The same things were measured in two ways. Each way mixes the same 10 hidden numbers, adds some noise and spreads widely along 6 directions of its own, which tell nothing about the thing.
Some things both ways: the first way, then the second way.
[  7  36  -4 -15 -41 -10  18 -10  64  17   2   1   9  40  30  38  20  26
   9 -24]
[ 40 -22 -32   7  -1 -11 -37 -15  13 -31 -35   9  11  19  10  27  12 -36
  40  25  56 -18]

[ 11   4  -3   0 -16  -6 -10  27  -1  20  14 -15 -12  -9  39  21   0 -48
 -10 -29]
[-17  -2   5  27  -9 -45  -1  -9  11 -35  -2  33 -10  52  67 -42  -3 -21
 -10  -6   8 -33]

[  4  13  -3  19   3  41  24  20 -41 -13  44  23  23  18  20  13  12 -26
  32 -18]
[-25   1   7  12   6   1   3  -8  -9   6   9  -6  -3  -7   4 -10 -10 -22
  -8 -16 -20   0]

[  4 -23   9  12 -29 -58 -10  33  34  15  15  39  45 -33  -7  -9 -43 -15
  -3  -2]
[ -2  -5   2 -38  16 -70   6 -29 -12  24  29 -46   3 -33 -27  60  11  86
  21 -14 -65  35]

[ 11   7   0 -37   4  22  31 -10  38  16  14   4  29  39   7  46  -8  22
   8 -24]
[ -2 -16  -2 -32 -26  37   8  -1  21 -22 -27  28 -26 -10  29 -20  -1 -10
   1  53   9 -14]

[ 19   0  -3  21 -67 -35  -1  44   1 -23  19  17   9 -10  38 -13  -8 -23
   7   9]
[ 14  21   4 -45  32  22 -25   6  27  -3 -18  33  19 -44  52  48  13 -56
 -27  62 -10 -50]

[  6  17   1  19  10  -6 -20   5 -30 -12 -11   6  10 -20  -1 -27   2 -20
  -7   8]
[ -1  14  16  21  17  13 -14  20   3  -8   4  17  10  22  35 -15   8 -23
 -11  30  30 -13]

[ 26  14  -7 -23   2  17   0  -1  18  -2   2 -36 -18   5 -10   6   4  40
  -8 -29]
[ -1  -8   1  25 -16  -9 -18   3  -1   2   9  -3 -23  46  31 -18   8  25
   7  27  81   6]

[-36 -29  27  26  34 -10  19  23 -54 -12   3  14 -10  17   2 -11  10 -11
  20  55]
[  5 -11   7  33  -6  16  15  -1  -5 -35  28   9  21   9   0 -48  14 -41
 -27 -24  22  -3]

[-22 -58   3 -33  -5  -8  23 -19  25  11 -17  -3  14  25 -13  24 -15  56
  57 -24]
[ 12 -14  35 -50   7  26  51  12   6 -10  -5  11   7 -75 -14   6  12   7
 -37   1 -20   1]

[  1 -16   5  31 -11   1  15  -9 -25 -18 -34  14  41 -17   4 -38   4  10
  -7  -1]
[ 36  45 -21  17 -21  15 -18  19  -6   0 -33  -4  26  24  28  24 -28 -50
  15  32  88  -4]

[ -7 -14  -7   5 -28 -18 -10  26 -18 -21  38   8 -27  -9  28  -6  -6 -39
  37  25]
[ -9  -3  23  28  -7 -15 -33   0   1 -22  -2 -18 -30  29  36  -6  12  49
   4  50  -5  32]

[-10 -27  15  24  49 -13  -5   8 -17 -11  -3 -23  -1  -1 -18 -35  17  17
  -7  23]
[ 17   0 -28  -1 -17 -25   5 -11 -10  16  11 -17   7  11 -35   3   4  18
  27 -28  23   6]

[ 29  15 -14  -7 -53  31 -17 -14   4  35   9  -3  -2  27  34  32   1 -57
  -4 -12]
[ 17 -10  39  13 -20  22 -52 -41  -1 -26  -9   1  -6 -29  37  27   0 -19
   7  18 -29 -18]

[-28  30   1  11  67  14  -7 -75  -9   9 -56   5  31 -32 -20 -11  14 -19
 -20  32]
[  6  35  -5  -9 -71  30 -13  -7 -12  -1 -42 -19 -42  24  20 -13 -77  29
  57  42  19  34]

[-25 -14  -4  -3  22 -50 -45  19 -21  12   2   6  -3 -38  23   3 -28 -82
 -13 -26]
[-15  52 -33  29  15 -46  25  30   6   0 -36 -16   7  41  10 -10  -8 -14
   8  26 -16  29]

[-45  19  22  13 -19 -62  26  54  12  -3  10  56  -5  13 -22  18  -8  16
 -20  20]
[ 14  27 -18   5  -8 -15  24   4  11 -13   6  -9  16   6  10 -34  22 -30
  -8  23  22  -5]

[ 43 -27  21   7 -29  28  23  41 -23  24  26  21  46  -3  52  -7 -17 -31
  57  -9]
[-14 -50  37   6  14 -38  15 -24   9 -37  13  19 -12   0  28   2   4  27
 -18 -27 -11   0]

[-17  39  14   0   9 -38  -7 -26  34  17 -41  -8 -19 -27  25   2   6  16
  -9  26]
[  0 -33  41  36  17  -4 -25 -28  17 -50  36  26 -13  28  30 -30   3 -15
 -17 -15  38  -9]

[-12 -26  -7   1  -5  -7   1 -12  16   4  -2  -8   4  -9  -3   1   0   5
  -4 -21]
[-16  43 -20   2 -64  -9  -5 -45 -26  45  22 -39 -29  26  -3   4 -95  -1
  36 -41  59  22]

[-18 -24   5   0 -65 -32  25  18  13   5 -28  35  27  22 -17  19  -4   1
   7   4]
[ 22   5  25 -11 -10   4  20   2 -14  -3 -13  -4  20 -42  -2  12  -3  -3
  -7 -15  -6  -3]

[ -9 -19 -12 -19 -57 -39 -27  18   9   2   8  31   4  23 -14  16 -23 -55
 -12   4]
[-24   3  46   2 -26  21  13   7   1  -8 -12  28 -25  12  66 -36 -10  34
  -5  30 -37  -8]

[-22  26  -5   1 -19 -12   2   4  16 -11  12  14 -25   7 -33   0  21  39
  38   8]
[  3  24 -41 -22  32  -6  41  32 -11  35   1  -7  36   0 -50   0 -17 -21
  25 -23  27   8]

[ 12 -28   7  12  16   8  -3  27 -29 -11  45  14  17  17  10 -25 -18  15
  35 -18]
[ -8  -9 -25   4   7 -35  39  28   6   1 -30   4  11  32  34  13  22  29
   7  39  22  13]

[  0   8   0  46  75  47 -15 -36 -56   4 -29 -38   1 -75 -37 -48  32 -26
 -13  21]
[ -3  63 -29 -47 -52 -13   5  -6 -18  34   9   1 -11  23  21 -35 -88  -2
  37 -19   9 -16]

[ 10 -49  18 -29  26  13 -26  11 -36  48  -1 -21 -26  23  32   5 -32 -24
  17 -26]
[ 24  32 -25  18   4   8  45  11  12  -8 -42 -29  27 -24 -21  31  15 -62
 -12  32  37  31]

[  8 -56 -19  14 -27  24  -3  -2 -28 -12  21  11  52  33  -3  -8  14 -34
  55 -28]
[ 10 -23  16  -3  32 -20  14  18 -29   8 -12   1  40 -39 -43  32  26  26
  14 -59 -73  -4]

Other things, the second way, with their names:
K721: [-13 -30 -17  -5   0  17  13   1 -19  23  16 -11  -9   6 -57  -9 -28  23
  32 -36  31  29]
K798: [-27 -33 -23 -48 -21 -19  71  -4  11  -4  -2  46   0  16  42 -13 -37   3
   4 -13  21 -24]
K23: [ -4 -18  -5  19  48 -27  31  35  -2   7  -6  -5  33   6 -18  13  51  18
  -2   4 -12  15]
K884: [  7  -4 -10  19 -10 -12  -7 -24  -7  13  11 -25   2   7 -27  23  16  13
  22 -14   7  14]
K184: [ -9 -28  -9  12 -17 -51  12 -34 -18 -14  -1  -7  12  -6   2  16 -14 -12
   0 -66 -15  -6]
K790: [ 30  35  -1 -39  -4  31  14   3   3  37 -17 -34  -6 -50 -45  32  -2  11
  22  38  13  27]
K772: [  7 -13  14  37  -5  26  32  22  -2 -30 -21   4   9  16  -9 -15  -3 -15
  -8  -2  54  30]
K98: [ 17  20   4 -17 -18 -48  23 -13 -16  35  36 -35   2   7 -19 -16  13  74
  36 -16  -2  14]
K977: [ 20  -3  26  59  39  19 -80  11  -7 -23  56 -14   1  20 -50 -56  71  -1
 -11  -6   2   0]
K8: [ -5   2  23 -20  -5  38   7   3  -4  -8  18  18  10 -23  30 -19 -16 -24
 -24  14  12 -15]
K804: [ 18  22   6  -8 -25  12   0  -7 -10  21   2 -39 -17 -20 -41   0   1  37
  23  11  -5  29]
K308: [-22   8  -2  -4  15  36  21  27 -19  18  23 -11  18 -24 -39 -26  18   5
 -16  -3 -46  15]
K69: [-22 -28  19  19   6 -30  23 -29 -18  14   4 -16  -8  -7 -26  26 -20  28
  15 -63 -27  25]
K316: [-12  -2 -31 -44  20 -24  25   1   0  17  -4   2  40 -33  13  47  11  -6
   2  14 -42 -14]
K252: [ 21  26  28   7   6  30 -22 -21   4 -10  16 -15  10 -37 -20   7  11 -21
   1   9 -42   6]
K942: [ -2 -18  41  14  38  21 -16  -2  21 -21  28  16  -3  -9   6 -19  42  -7
 -20  19  -2  -8]
K440: [ 15  36 -27  22   0  41 -65  20 -11 -39  10   2  36  21  28 -24 -11 -73
 -11  44  29 -13]
K235: [-16  -1 -37  10  -7  18  33   3 -16  15 -12 -26   3  -5 -73   8 -31 -12
  17 -38  -1  46]
K40: [  7 -28  15  20   5 -19  22  -1  15 -13 -20   8 -19   6 -26 -13  50  39
  11 -13 -27   7]
K282: [-15 -20  -5  12 -36 -19   3 -30 -20  23  -9 -24 -20  20   9  38 -43  39
  37 -15  34  25]
K866: [ 43 -18  49  17  -7 -18 -10  -6   2 -37  -7   0   0 -28   3 -12  68  34
 -13  -3 -35 -12]
K861: [ 17  35 -15 -66 -27 -37  39  -1  15  20 -29   4 -16 -37   7   5   0  18
   2  11 -36 -24]
K505: [ 31  23  -3 -18 -42 -38 -17 -21  22 -30 -23   2 -11  11  81 -12  18   9
  11  73   6 -28]
K484: [-17 -29  10 -16  48  -8  42   6  12  -7   9  23  14 -33 -21   6  30  -8
 -25 -24 -43  -8]
K858: [-13  12 -17 -27 -11 -27  -2   4  -5  17  23 -11 -24  28   4  -9 -31  48
  14   8  33  17]
K53: [-49   8  -5  -4  -2  20   9  -5  10  10 -13   3 -54   1 -14 -22 -42 -12
  -6  -1 -24  19]
K731: [ 16  31 -36 -18 -15   8  -7   8   0  -8 -13   2  33  -6  25  -6   2 -50
   5  38   1 -24]
K271: [-45 -35   7  11  19   5   5  13   8 -15  19   5 -31  40  17 -22   2  46
 -10  38  15  35]
K725: [ -3  -3  36 -21  18 -11   2 -11  44 -11   6  38 -33   7  67 -23  26   3
 -17  56  19 -40]
K511: [-13  33  21 -20   8  13 -11 -13  -8  18  39  -6   6 -48  -4   7 -14 -25
 -40 -24 -43 -13]
K623: [ 35  -6 -20  -7 -32  24   5  15 -17  11 -58   0   4 -27 -32  38  -4 -11
  17 -15  29  -1]
K688: [ 26  24   8  13 -22  31 -32 -12 -10   4  13   5  12  25  24  -2 -42 -29
  31   6  67 -11]
K922: [  0 -22  -2   6  13 -19  24 -11  -1  17  -4  -5   3  -7 -32  16  21  11
  15 -32  -4   2]
K434: [ 26 -15  -3   0   6  27   9   8  -3  20 -52 -21  -3 -48 -66  67  26   8
  19   4   2  29]
K551: [-46 -29 -12 -22  20  11  59   8 -21  56 -23   7   5 -28 -45  62 -37  13
  13 -59 -39  14]
K899: [-10  36  12 -23  20  -7  18  30  -9  35 -12  -4   0 -24 -10  15   3  27
  -6   2 -59   7]
K891: [ 12 -17  60  22   5  13 -37 -17  -7 -31  52  -4  -4 -20 -14 -67  69  32
  -9  -9 -71 -11]
K831: [-20  25   2 -33 -37  16  21 -22 -16  54  13 -47 -56 -29 -55   6 -61  48
  21 -18   4  47]
K453: [ 67  26 -10  18  18 -22 -16   6  27 -31  -2   1  27  -1 -11 -23  76 -47
   0  30  45 -31]
K943: [ 18  26  12  19  -3  -3  21  34  -4 -20  -5  -5  20  10  14 -41  14  -2
  -9  22  24  12]
K218: [ 11  -8 -27 -20  16  -6  13  -3  -5  20  20  12  39 -31 -35  22  32 -38
 -14 -42  -5 -38]
K584: [  6  48  -5 -13 -40  29  -6   0 -23  25  -4 -33   5 -11  12   8 -41  -1
  21  35  13  19]
K335: [ 15  25 -20   2 -16  -9  72  26  15   5 -71 -17 -17 -10 -38   5   4   0
  16  18  12  40]
K366: [-19 -32   9  33 -11  -8  56  -3 -28   0  -3  -2  12 -11 -51 -16   0   9
  -5 -99 -47  16]
K919: [ 19  -7  -8  17 -32 -17 -12 -35  -8  11  -1 -26   7  15  13  34   0  15
  41   8  45   6]
K592: [-37  -5  38 -38  -6  36  49  -8  19   4  17  23 -38 -31  21 -32  -5  20
 -35  19 -36   0]
K747: [  7 -46 -18 -13  15 -13  11   3  -6 -22  -2  -6  22  -7 -25  29  13  25
   7  -4   7  24]
K288: [  0  21 -68   2  13 -53  48  55   2 -16 -12  17  49  62  35 -56   3 -45
   2  16  65 -18]
K3: [ 13  16  11  24   1   5 -59 -21  -8 -11  62  -2  24  25  26 -19   8 -13
   5   5  18 -21]
K334: [ 28   1  30  37 -22  -7 -22 -12 -11 -36  -9 -36   7  -4   6   1  34  43
  18  36 -26  37]
K655: [  3  11 -51  48   6 -20  -2  29 -17  -7  -6  -1  43  63  -1 -31   1 -37
  33 -11  38  -2]
K268: [-23  -8  -1  -8   7 -61  24  -7 -15   4  60   5  -5  38 -22 -58 -18  52
  13 -80 -21  -2]
K602: [ 21  35 -31 -15   1  -7  23  17  -6  18 -33 -14  16 -30 -33  25 -12 -49
  -7 -17  23   0]
K552: [ 18  -1   2  -4 -11  15 -21 -14  23 -20 -20   4  -7  -9  43  12  30 -16
   2  72  11 -16]
K147: [ -4   8  -6   5 -20  -4  -8 -26 -14  19 -10 -44 -22 -16 -35  40 -30  17
  20  -9   9  42]
K498: [-12  -8  26  27  12  24 -20   9   3 -22  32  24   0  39  25 -38  11  16
   1  20   5   0]
K885: [-28 -29  37  22  22 -29  -8  -8  -8 -11  33  20  -2  17  26 -10   8  26
 -18 -39 -32 -11]
K962: [ 27  13  33  39 -31  -6 -36 -21  -1 -20 -23 -29 -25   7  31  -7   9   8
  14  35  28  14]
K588: [ 38 -21  16 -20 -19 -21  -3 -10  13 -28 -21  29 -14  -4  28  -5  26  16
   7   7  11 -37]
K865: [  0 -17   4  39 -12   8 -14 -12   8 -27  19  18 -27  52  -8 -62   4  -7
  11 -16  43   1]

Some of these things the first way, each followed by its name:
[ 31 -11   4 -11  28  26  -9 -27  15  28 -39 -67  -8  -6   0  -7  21  23
 -17 -23] : K588
[ 11  15 -14 -59   4   0 -11 -31  64  10  26 -15 -16   2   9  37 -39  36
   5 -24] : K271
[ 17  21  13  32  55  30  -1 -19 -37  -1 -15  -8  34   0   8 -28  14   3
  -7  11] : K282
[-30  91   3  23  40  20   7 -27  -4   1 -12  21 -18   1 -61  10  32  16
 -50  35] : K891
[-24  13 -15 -11  20 -24 -17 -50  36 -24  -4 -12 -10  51  -1  13  11  44
 -10  -1] : K551
[-35  67  -8 -12  79  -4   9 -48  20 -19 -16 -29 -26 -22  24  29  21  11
 -30   3] : K53
[ 40   1  -4 -33 -41  39   8  -3  21  28   9 -16  -2   6  26  24 -16 -11
  -6 -24] : K147
[-11 -12   5  18  45  38 -21 -32 -51  26   3  15  18   3  -5 -18  -7 -31
  24   3] : K334
[ 13 -22  26   3  41   5   3  10  -7  20   2 -13  13   9   4 -10  -8  12
  17  21] : K798
[ 13 -27  12   7 -15   8  35  32 -26  -8 -23 -14  14  -9  15  -3  11  -8
  -6  -7] : K602
[ 24 -19  11  -4 -13 -11 -39  39   1  37   1   2  -2 -18 -65 -25 -18 -16
 -15  -5] : K98
[ 10  55   9 -20  50  16  14 -38  28  10 -47 -18  18   1 -38  17  16  28
 -37  32] : K721
[ 62  -9   3  25 -32  52 -18  25 -35  26  34  18  43 -28  -7 -38 -25 -58
 -12  -1] : K3
[ 29  -2   6 -25 -32 -18 -23  18  37  29   4  -5  -3  22  -5  11 -24 -17
 -56  -7] : K884
[ -3  -5   6  21  44  33 -16 -21 -46   8 -20 -45 -41   1 -11 -28  36   7
   3  13] : K866
[ -3  -4   2 -14 -16  -1 -13   4   3   1  12  -2 -37  12 -22 -18   7  29
  43  14] : K790
[-39  19 -17 -11  16 -64  -1 -11  46 -37 -25  -2  10 -13 -35  15  13   8
 -43  -6] : K977
[ 39  -2 -15 -43 -14  34 -34  -5  17  37  25 -19 -10  27  -9  21 -26   2
   7 -62] : K23
[ 20 -36   1  -3 -32  33  19  21 -27   2  23  17  28  15  -2   5 -13 -17
  49  -1] : K8
[-46  40   8  22  46 -10  32   6  -3  -9   0  17  -5  -5 -34  21  17  56
   5 -16] : K288
[ 52 -16  -3  -2 -64  40 -31   1 -15  30   4  -2   7  -7  -4 -33  -5 -45
  21   6] : K688
[-15 -36   2  30  29  -4  30  10   4 -38  33  -1  30  39  -6 -15  16  67
   3 -28] : K218
[-12   5 -11   3 -35 -15   3   7  34  -2  51  24  -8  38   1  33 -16  25
   8 -15] : K316
[  1  46   5  -5  15  26   5 -18  12   7  22 -11 -43  12  14   6   8  51
   9   9] : K484
[-49 -22   6 -18  20 -23   5 -44  10  -2 -34   1 -17  28  -1   6   2  48
  29  14] : K772
[  0  -2  -8  16 -39  42  10   1 -30  -7  31  36   4  12 -25  -6  -3  -6
  18  14] : K584
[-16  19 -11   1  24   2 -22 -57  24  -4   9  21  19  -5 -24 -21 -13  30
  -4  -8] : K498
[-13  31  -1  17 -25  13  18  21 -27  -6  14  24  -6  20  13  10  27 -12
  30  -9] : K962
[ -2   6  19  42  18  27  47  12 -31   3   2  15  38  14  32  13  17  -5
  -6   2] : K184
[-28  13   4  30 -12 -22  21  23  10  -1  25  33   9   4   0  10   4  25
   1 -20] : K505
